There are 9 hidden switches. A switch that is on adds its own fixed numbers to the row, and there is some noise. The rows also spread widely along 15 directions, which tell nothing about the answers.
Known rows, each followed by its switches (1 for on, 0 for off):
[-2.41 -2.84  1.62 -2.09 -0.23  0.46 -0.15 -0.96  0.80  2.34  0.36  2.70
  0.69 -1.53 -1.88  0.16  0.92 -0.49  1.43 -0.79 -2.23 -1.48 -1.94 -1.56
 -0.37 -0.91  1.70  1.23  0.48 -0.43  0.63]
1 0 1 1 0 0 1 1 1
[-0.18  0.09  0.74 -0.06  0.53  1.46  1.70  0.41  0.57 -1.04 -1.45  0.49
 -2.16  0.68 -0.28  0.82  0.44 -0.43 -0.90  1.15  1.12  1.05 -1.88 -0.09
 -0.06  0.02 -1.05 -0.04  1.60 -1.54 -0.08]
1 0 0 0 0 0 1 0 0
[ 1.40  0.25 -0.40  1.73 -1.62 -1.94  0.33  1.86 -0.54  0.16  0.99 -0.08
 -1.18 -0.93  1.50  1.81  0.53 -0.03 -2.24 -1.66  0.16  1.96  0.70 -0.76
  0.07  3.11 -2.72  1.66 -2.10  1.01 -0.69]
1 1 1 0 0 0 1 0 1
[-2.03 -2.14 -2.07  0.78 -0.07  1.05 -0.03 -1.58  0.36  1.71 -1.62  1.51
  2.45 -2.70 -0.25  1.03 -0.86  1.10  0.19 -1.24 -1.22 -0.47 -0.55 -1.06
 -0.09 -0.96 -0.38  3.35 -1.51  0.80  1.17]
1 1 0 1 0 0 1 0 0
[ 0.05  2.31 -0.91  0.85  0.19 -0.63 -0.92 -1.22  1.32 -3.08 -3.34 -0.95
  0.62  0.70  0.50 -0.67 -0.10  0.05 -0.77  1.03 -1.00 -0.24  0.05 -1.07
 -0.09 -0.96 -1.66  3.41  0.84 -1.93  2.23]
1 1 0 0 0 0 0 1 0
[-1.17 -0.65  1.70  0.10 -1.76 -0.05 -0.26  0.21 -1.71  2.18  0.10 -0.11
 -0.29  1.00 -0.66 -0.63 -0.93  2.67 -0.82 -1.32 -1.61 -0.23 -0.68  0.12
 -1.24 -2.15 -1.00  1.58  0.07 -2.21 -0.01]
1 1 1 1 0 0 1 0 1
[-0.38 -0.93 -2.38  0.46 -2.60 -1.97  1.27 -1.42 -0.79  1.13  0.38  1.69
 -1.23 -1.01 -2.36  1.12  1.70  1.98  0.80 -1.13 -1.89 -2.36  0.95  1.17
 -1.09  0.89 -1.64  0.37 -0.96 -0.80  0.37]
1 0 0 0 1 1 1 0 0
[-1.66  0.21  1.50  1.34 -1.61 -1.57 -1.62 -0.56  0.82 -0.67 -1.20  0.55
  1.69 -1.25 -1.86 -2.58  0.37  0.04 -0.65 -0.87 -0.69 -1.52  1.81  0.07
 -0.56  0.01 -0.20  3.90  0.18  2.33  0.77]
1 1 0 0 0 0 1 1 0
[-1.52 -0.20  2.72  0.51  0.08  0.10  1.15  0.10 -0.20 -1.14 -0.64 -0.26
 -0.91  0.88  0.12 -0.62  0.17  0.29 -1.53 -0.32  0.61  0.58  0.91 -0.14
 -1.35 -1.10 -1.28 -0.03  0.30 -1.28  0.15]
1 1 1 1 0 0 0 1 0
[ 0.65 -0.85 -0.46 -1.67  0.31  0.46  1.32 -0.22 -0.13 -0.07 -0.89  0.00
 -1.18 -2.11 -1.10  0.86  0.70  2.84  0.71 -0.49  0.60  0.81 -1.56  0.44
 -1.30 -1.63 -1.37  2.44 -0.18 -0.85 -0.12]
1 1 0 0 0 0 0 0 1
[ 1.51 -0.39  1.93 -2.04 -1.05  0.99 -1.43 -0.42  1.31 -0.88  0.14 -1.16
 -0.13 -0.65  2.52  0.75 -0.86  0.98 -1.12 -1.92  0.76  3.04 -1.15 -1.84
  0.13 -1.18 -0.91  2.61 -1.53 -2.18 -1.03]
1 1 0 0 0 0 1 1 0
[ 0.90 -1.77 -0.50  0.27 -0.98 -1.37 -0.29  2.01 -0.73  1.81  0.17  1.23
 -1.46  0.11 -0.42  0.32  0.98  0.61 -0.39  0.16 -0.89  0.58  1.34  0.74
 -0.32  1.23 -1.30 -0.43 -0.52  1.72  0.90]
1 1 1 1 0 0 1 0 1
[-1.58  1.47  2.52  1.11 -0.39  0.15  0.11  1.36  1.31 -1.27 -0.72  0.35
 -0.48 -0.71  0.68  0.08  0.51 -2.77 -1.71 -1.14  1.21  0.85 -0.90 -2.28
 -0.21  1.36  0.10  1.93  0.02  1.81 -0.07]
1 0 1 0 0 0 0 0 0
[ 1.07 -0.51  0.45  1.68 -1.20 -1.42 -0.27 -0.54  0.22  1.67 -0.10  0.72
 -1.29  0.32 -0.98  0.50  0.58 -0.41 -2.19  0.60 -0.81  0.34 -0.43 -0.37
  1.37  1.69 -0.65  1.68  0.78 -0.08  0.64]
0 1 0 1 0 0 1 1 1
[-0.29  1.05 -2.87  2.29  0.09 -0.01  1.22  1.11  0.60 -1.43 -1.55  0.33
 -0.63  0.70  0.89  1.47 -0.75 -0.68 -0.74  1.32 -1.07  0.62 -1.88 -1.50
  0.29  2.59 -1.85  1.58  0.05 -1.54  1.44]
1 1 0 1 1 0 1 1 0
[-0.22 -3.51 -0.06  2.45  2.17  1.65  3.57  1.56 -1.40  0.99  1.63  1.97
 -0.09 -0.43  0.52  2.91  1.04  0.89 -1.86  0.33  0.62  1.12 -1.24  0.44
  0.69  2.59 -0.88 -1.82 -1.20 -0.69 -0.14]
1 1 1 0 0 1 0 0 0
[ 0.41 -1.83 -1.61 -0.39 -0.60  1.48 -1.44  0.25  1.40 -0.52 -2.27  0.47
 -0.42  0.44 -0.36 -2.01 -0.55  0.71  0.90  2.18  0.51  1.40  1.21  1.24
 -0.29 -0.23 -0.47 -0.67  0.62  1.69  1.54]
1 1 0 1 0 0 0 1 0
[-0.47  1.00  1.18  2.13  1.16 -2.44  2.22  2.51  0.67  1.13 -0.36  2.12
 -2.87 -0.73 -1.03  2.13  2.84 -2.61 -0.89 -0.01 -0.25 -0.87 -0.64 -2.60
  0.72  2.58  0.52  0.29 -0.37  3.60  2.42]
1 1 0 0 1 0 1 0 1
[-1.65 -0.04  1.26  0.10 -2.14  0.24 -1.06  0.30  0.08 -0.63 -1.11 -0.43
 -0.19  1.26  0.57 -1.68 -0.46  1.16  0.12 -1.04 -0.09 -0.05  2.25 -0.09
 -1.78 -1.28 -0.88 -0.73 -0.91  0.70  0.89]
1 1 1 0 1 0 1 0 0
[ 0.20 -2.15  0.32  1.18 -0.41  1.27  1.39 -0.27 -0.90  1.23 -0.27  0.16
 -0.70 -0.94 -1.48  1.00 -0.17  1.52 -1.34 -0.46  1.72  0.25 -0.44  2.09
 -0.49  0.93 -1.58  0.89  0.50  0.45 -1.68]
1 1 0 0 1 0 1 0 0
[-1.00  0.05  1.80 -0.43  0.79  1.32 -1.02 -0.53  1.86 -1.29 -2.02  0.44
  1.43 -0.87  0.91 -0.86  0.55 -0.85  0.23 -0.25  0.72 -0.25 -0.23 -2.06
 -0.02 -0.73  1.49  1.07 -0.44  1.83  1.30]
1 1 0 0 0 0 0 0 1
[-0.15  1.48 -0.15 -3.38  1.14 -2.82 -0.59  4.25 -0.49 -0.88 -0.89  2.37
 -2.57  1.28 -0.28  1.36  1.61 -3.19  0.74  0.54 -1.74  0.57  0.25 -1.00
 -2.28 -0.04 -0.72  1.06  0.49  0.57  1.49]
1 1 0 0 0 0 0 0 0
[-1.60  0.65  1.82  0.50 -0.90 -1.36 -0.42  1.10  1.12 -3.15  0.85  2.03
  0.89  0.98  0.97 -0.30  1.01 -3.04 -2.21  0.92 -1.03  1.35  0.53 -1.40
 -0.06  2.79 -1.01  2.87  0.73 -1.55 -0.63]
1 1 0 0 0 0 1 1 0
[ 1.21 -0.82  1.38 -0.28 -0.65 -0.62 -0.05 -0.28  0.00  0.31  0.96  0.16
 -0.52 -0.40  1.23  1.70  0.60  0.13 -1.31 -2.13 -0.06  0.25 -0.07 -1.16
  0.31  1.21 -0.71  0.36 -1.83 -0.92 -0.73]
1 1 0 0 0 0 1 1 0
[ 1.03  0.26  4.26  1.92  0.88 -1.90  0.32  3.02  0.99 -1.38  0.27  0.69
 -1.03 -0.23 -1.36 -1.03  2.45 -1.78 -2.55  1.40  0.78  0.78 -0.45 -0.31
  1.16  2.79 -0.28  2.91  2.21  2.18  0.40]
1 1 1 0 0 0 1 1 1
[ 0.25  0.60  0.67  2.45 -0.68 -1.17  0.20  0.72 -0.53  0.13 -0.18  0.08
 -0.11  0.32  0.65  0.41  0.40  0.32 -1.95 -1.34 -0.24 -0.71  0.79 -0.88
  0.41  1.41 -0.54  0.50 -1.44  0.98  1.09]
0 1 0 0 0 0 1 0 0
[-0.94  0.09  1.89  2.76  0.48  0.19  0.97  0.44 -1.82  3.26 -0.63 -0.07
 -0.99  1.10 -1.40  0.91 -1.51  0.26 -2.53 -1.33 -0.15 -0.98 -1.60 -0.15
  0.10 -0.30 -0.41  0.94  0.32 -0.24  0.16]
1 1 0 0 0 0 1 1 0
[-4.14  1.43  0.21  0.71 -2.60 -0.09  0.96  0.84  0.12 -1.36 -1.87  0.62
 -2.17  1.84 -3.30 -3.91 -0.78  1.60  0.77  1.79 -1.16 -0.05 -0.22  0.95
 -2.66 -2.04 -1.71  1.16  2.65 -1.32  1.40]
1 0 1 0 0 0 1 1 0

New rows. What belongs after each?
[-0.75  0.46 -0.13  1.10 -1.68 -0.67  1.99 -0.86  0.59 -1.45  0.78  0.44
 -1.56  0.13  1.46  1.08  1.00  0.24 -0.57 -1.60 -0.29 -0.24  0.67 -1.71
 -0.34  1.77 -1.22 -2.08 -2.44 -1.63  0.27]
1 0 0 0 0 0 1 1 0
[-0.91 -0.33 -0.07  0.84 -0.08 -0.78 -0.01  0.30 -0.24  1.52 -2.68  1.21
 -1.71  1.36 -3.40 -0.99  0.68  0.51 -0.23  2.11 -0.77 -1.17  0.76  1.55
 -0.57 -1.57 -0.56  1.17  2.57  1.48  2.67]
0 1 0 0 1 0 1 0 0
[-1.92 -0.24 -0.93 -0.11 -1.79  0.15  1.65 -0.94  0.05 -0.01  0.43  0.37
 -1.02 -1.31  0.16  1.05 -0.90  1.04 -0.28 -0.94  0.00  1.83 -0.66 -0.80
 -1.91  0.03 -2.00  2.04 -1.29 -1.86 -1.02]
1 1 0 1 1 0 0 1 1
[ 0.60  1.42  0.36  1.09 -1.13 -0.45  0.21  0.15 -1.85  0.13 -1.31 -2.11
 -1.38  1.88  1.52  0.86 -1.09  2.15 -1.41 -2.55 -0.36 -0.73  0.66 -0.31
 -1.17 -1.02 -2.42 -0.99 -1.68 -2.00  0.44]
1 1 1 0 0 0 1 0 0
[-1.89 -2.58  1.20 -0.67 -0.40 -0.20  1.06 -2.05  1.08 -0.70  0.09  2.67
  0.16 -2.43 -0.35  1.37  2.32 -3.05 -1.29 -0.73  1.71  0.39  3.14  0.60
 -0.96  1.62 -0.87 -0.01 -0.36  1.95 -1.89]
1 0 0 1 0 0 0 0 0
[ 0.59  0.78 -0.19  1.30 -1.46 -1.21  0.20 -0.08  0.48 -1.62 -0.32  0.02
 -0.67 -0.21 -0.44  0.06  0.24  0.02 -1.38 -0.34  0.13  0.32 -0.42 -0.35
 -0.05  2.18 -1.19  1.90 -0.32 -0.48 -0.28]
0 1 0 0 0 1 1 1 0
[ 0.55 -0.68  0.23  1.11  0.88 -0.09  2.52  0.26  0.00 -1.28  0.58  1.46
 -0.89 -0.06  0.61  3.33  1.57 -2.00 -2.29  0.37  0.84  0.44 -0.96 -0.12
  0.61  3.47 -1.22 -0.02  0.19 -1.58 -0.88]
0 0 0 0 1 1 1 0 0
[ 1.52 -1.97 -0.27  0.94 -1.21  2.97 -0.59 -3.47  1.99 -0.29 -2.11 -0.51
 -0.60  0.37 -0.21 -0.33 -0.33  0.83 -0.34  0.81  1.64 -0.03 -1.24  0.24
  1.61  1.30  0.26 -1.92  0.58 -0.44 -0.42]
1 1 0 0 0 1 1 1 0
[-2.03  0.00  0.66  1.51  0.23 -0.06  1.90 -0.08  0.21 -1.03 -0.80  1.59
 -0.55 -0.26  0.68  1.99  0.45 -2.79 -2.15 -0.51  0.95  0.50 -0.01 -1.28
 -0.56  2.11 -0.88  0.22 -0.37 -0.07 -0.97]
1 1 0 1 0 1 1 0 0
[ 0.58 -0.18 -0.73  0.38 -1.90  0.15 -0.58  1.19  0.58  0.13 -0.52 -0.10
 -1.11 -0.62  0.37 -0.07 -0.02  0.72  0.15 -1.21  0.03  0.43 -0.41 -0.53
 -0.15  1.17 -0.92  0.27 -1.09  1.25  0.40]
1 0 1 0 0 0 1 0 0
[-0.98 -1.19  0.66  1.47 -0.86  0.11  1.33  1.05 -0.15 -1.49  0.77  0.42
  0.05 -1.00 -0.47 -0.92  0.53  0.87 -0.01 -1.32  1.05 -0.46  0.58  0.35
 -1.28  2.51 -0.42 -1.07 -1.63  1.56 -0.68]
1 1 1 0 0 1 0 1 0
[ 0.60  1.05  0.80 -0.70 -1.29 -0.85 -1.45 -0.74  2.55 -1.60 -1.78  0.77
 -1.55 -0.19 -0.03  0.23  1.94 -3.52 -0.30  0.14  1.01 -0.24  1.17 -1.29
  0.20  1.91  0.50  0.23  0.56  2.71  0.81]
0 0 0 0 1 0 0 0 0
[ 0.49 -1.96 -1.29 -0.65 -0.55  0.73  0.81 -0.62 -0.63  0.82 -0.72  1.11
 -2.53  2.42 -0.55  0.60 -0.15  0.14  0.15  1.88 -0.31  0.22  0.19  1.32
 -0.60  1.23 -0.99 -4.12  0.83 -1.64  0.10]
0 1 0 1 0 0 1 1 1
[ 1.13  0.02  1.26 -0.60  0.14 -1.83  0.61  1.70 -0.81  0.72 -0.35  0.31
 -1.78 -0.36 -0.82  0.66  1.12  1.15 -0.99 -0.31 -0.43  0.59 -0.11  0.21
 -0.64 -0.91 -1.37  2.34  0.33 -0.29  0.56]
1 1 0 1 0 0 1 0 1
[ 1.49 -0.84  0.42 -1.66  1.44  0.04  0.77  1.53  0.40 -2.24 -1.38  0.21
 -1.12 -0.19  0.70  0.53  1.80  0.45  0.79 -0.06  0.97 -0.18  0.85  0.29
 -0.91  0.13 -0.57 -1.58 -0.72  0.79  0.91]
1 1 0 0 0 0 1 0 0
[ 0.28 -1.67  2.44 -2.94 -0.01 -0.42 -1.72  0.61  0.58 -1.82  0.63  1.44
  1.29 -0.90  1.31  0.48  1.12 -2.15 -1.52 -0.55  1.18  2.49  2.33  0.45
 -1.11  0.35 -0.72  2.54 -0.28  0.66 -1.72]
0 1 0 0 0 0 0 0 0
[-0.82 -1.46  1.03 -1.01  0.30  0.76 -0.63  0.90 -0.09  0.32 -0.64  1.62
 -0.26  1.51 -0.06  0.06  0.26 -0.79 -0.38  1.10  0.11  0.99  1.07  0.78
 -1.05 -0.81  0.05 -0.54  0.53  0.06  0.51]
1 1 0 0 1 1 0 0 0
[-0.33 -0.96  1.91  3.56 -1.47  1.12  0.00 -1.24  0.56  1.07  0.13 -0.02
  0.79 -0.53 -0.87 -1.25 -0.10  0.85 -1.77 -1.03  0.60 -1.57 -0.56 -0.02
  1.52  1.96  0.75  0.24 -0.19  1.31 -0.10]
1 0 0 0 0 0 1 1 0
[ 0.72 -0.12  2.19 -1.27 -0.41  1.51 -1.49  0.78  0.91 -0.92 -0.75 -0.08
 -1.10  2.08  0.38 -1.43 -0.18 -0.32  0.12  0.56  0.44  0.41 -1.34 -0.60
 -0.21  0.07  1.11 -1.12  0.93 -0.69  0.16]
1 1 0 0 0 0 0 1 0
[ 0.99 -1.60 -1.19 -1.40  0.60 -0.12 -0.76 -0.43  0.14 -0.39 -1.55  1.55
  0.16  0.28 -0.64  1.08  1.12 -0.61  0.02  1.15 -0.80 -0.58  0.15  0.77
 -0.01  0.63 -0.70  0.71  0.99 -0.43  0.77]
0 1 0 0 0 0 1 0 0
[-0.87 -0.71 -1.02  0.65 -1.66  1.79  0.83 -2.20  1.53  0.58 -2.10  0.25
 -2.59 -0.36 -0.75  0.99  0.31 -0.22  0.32 -0.04  1.23  0.26 -1.11 -1.04
 -0.18  0.78 -0.67 -1.19  0.29  0.87  0.32]
1 1 1 0 1 0 0 0 0
[-1.02  0.53  0.13  0.87 -0.90 -0.34  1.23 -1.02 -0.71 -0.01 -1.61 -0.54
 -0.87 -0.80 -1.33  0.32 -0.13  0.78 -0.85 -1.16  0.50 -0.89  0.01  0.53
 -1.40 -0.23 -1.91  1.25  0.24 -0.11 -0.28]
0 0 1 0 0 0 1 0 1
[-0.96  0.73  1.66  2.43 -0.71 -0.42 -0.28 -0.70  0.39 -1.65 -1.84  0.17
 -0.25  2.53 -0.76 -2.12  1.34  0.18 -1.43  1.57 -0.98 -1.88  0.70 -0.21
  0.44  0.28  0.05 -0.44  2.04 -0.81  2.42]
0 1 1 1 0 0 0 0 0
[ 2.94 -0.01  1.46 -0.22 -1.67 -0.11 -2.59  3.26  1.56  0.20 -0.20 -0.30
 -1.74  0.43 -0.88 -1.97  0.52 -0.38  0.56  0.16 -0.44 -0.44 -3.22 -0.98
  1.46  2.88  1.61  0.75  1.53  2.06  0.74]
1 0 1 1 0 0 1 1 0
[ 0.23 -2.22  0.78 -1.25 -2.26  1.29 -2.56 -0.52  0.18  1.04  0.45 -0.27
  0.93  0.43  0.94 -1.93 -1.06  2.44  0.68 -1.03 -0.59  1.14  1.06  0.26
 -0.78 -1.13 -0.10 -0.57 -1.59  0.01  0.20]
1 1 1 0 0 0 0 1 1
[-1.92  0.17 -0.85  1.06  0.06 -1.05  0.97  1.63 -1.07  0.27  0.35  1.61
  0.83  0.01  0.78  1.10 -0.04 -0.28 -0.65 -1.24 -1.70 -0.65  0.83 -0.92
 -0.97  0.54 -0.70  0.59 -2.06  0.12  1.56]
0 0 0 0 0 0 1 0 0
[-0.98 -0.15  1.53  2.78  0.01 -0.60  1.76 -0.36 -0.72  0.39  0.15  0.00
 -1.40  1.77  1.19  0.99  0.25  0.54 -3.24  0.14  0.40  1.67  2.95  0.25
 -0.23 -0.73 -2.42 -0.83 -1.11 -1.33  1.17]
1 1 0 0 1 0 0 1 0
[-1.54 -0.10 -1.59 -0.83 -0.91  1.69 -0.88 -0.14 -0.35 -0.89 -2.64 -0.08
  1.04 -0.07 -0.92 -1.73 -1.74  1.35  1.79 -0.63 -0.03 -1.49 -0.83  0.65
 -2.43 -1.06  0.19  0.62  0.00  0.28  0.08]
1 1 0 1 0 1 0 0 0
[-0.81 -0.45 -0.12 -1.14 -1.72  0.58 -1.10  0.44  0.47 -1.28  0.16  0.93
  0.29  1.18  1.11 -0.84 -0.89 -0.56 -0.18  0.87 -0.61  1.89  0.71  0.22
 -1.02  0.69 -1.31  0.19 -0.05 -1.66 -0.66]
1 0 0 0 0 0 1 1 1
[ 0.37 -1.82 -1.48 -1.17 -0.65  0.46 -0.72 -0.23  0.15  0.23 -0.77  0.86
 -0.11 -0.46 -0.09  0.83 -1.12 -0.20 -0.32  0.03  0.33  1.84  0.35  0.75
 -0.77  0.60 -1.32  1.00 -0.62 -0.02 -0.63]
0 1 0 0 0 1 1 1 0
[-1.90 -1.35  0.53 -0.09  0.58 -0.92  2.37 -0.36  1.76 -3.24  1.76  2.14
  1.94 -2.22  1.71  1.27  2.40  0.45 -0.67  0.08 -1.23  1.54  1.16 -1.91
  0.10  0.29 -1.27  2.93 -2.06 -2.34  1.72]
0 0 0 0 1 0 1 1 0
[ 0.09  0.21 -1.27  0.24 -1.29  1.70  3.63 -1.75 -0.36  1.59  0.03 -0.99
 -4.83 -0.78  0.50  3.53 -1.36  1.55 -0.60 -2.65  2.05  1.76 -3.44 -1.88
 -0.86  0.62 -1.56 -2.11 -2.45 -2.10 -1.54]
0 1 0 0 0 0 0 1 0
[-1.12 -0.50 -0.21  1.13 -0.50  0.36  0.07 -0.22 -0.20  1.15 -2.42 -0.52
 -0.37 -0.30 -0.59  0.05 -0.77  1.34 -0.54 -0.57 -0.10  0.01  0.68  0.21
 -0.86 -1.80 -1.67  1.67  0.10  0.67  1.50]
1 1 1 1 1 0 1 0 0
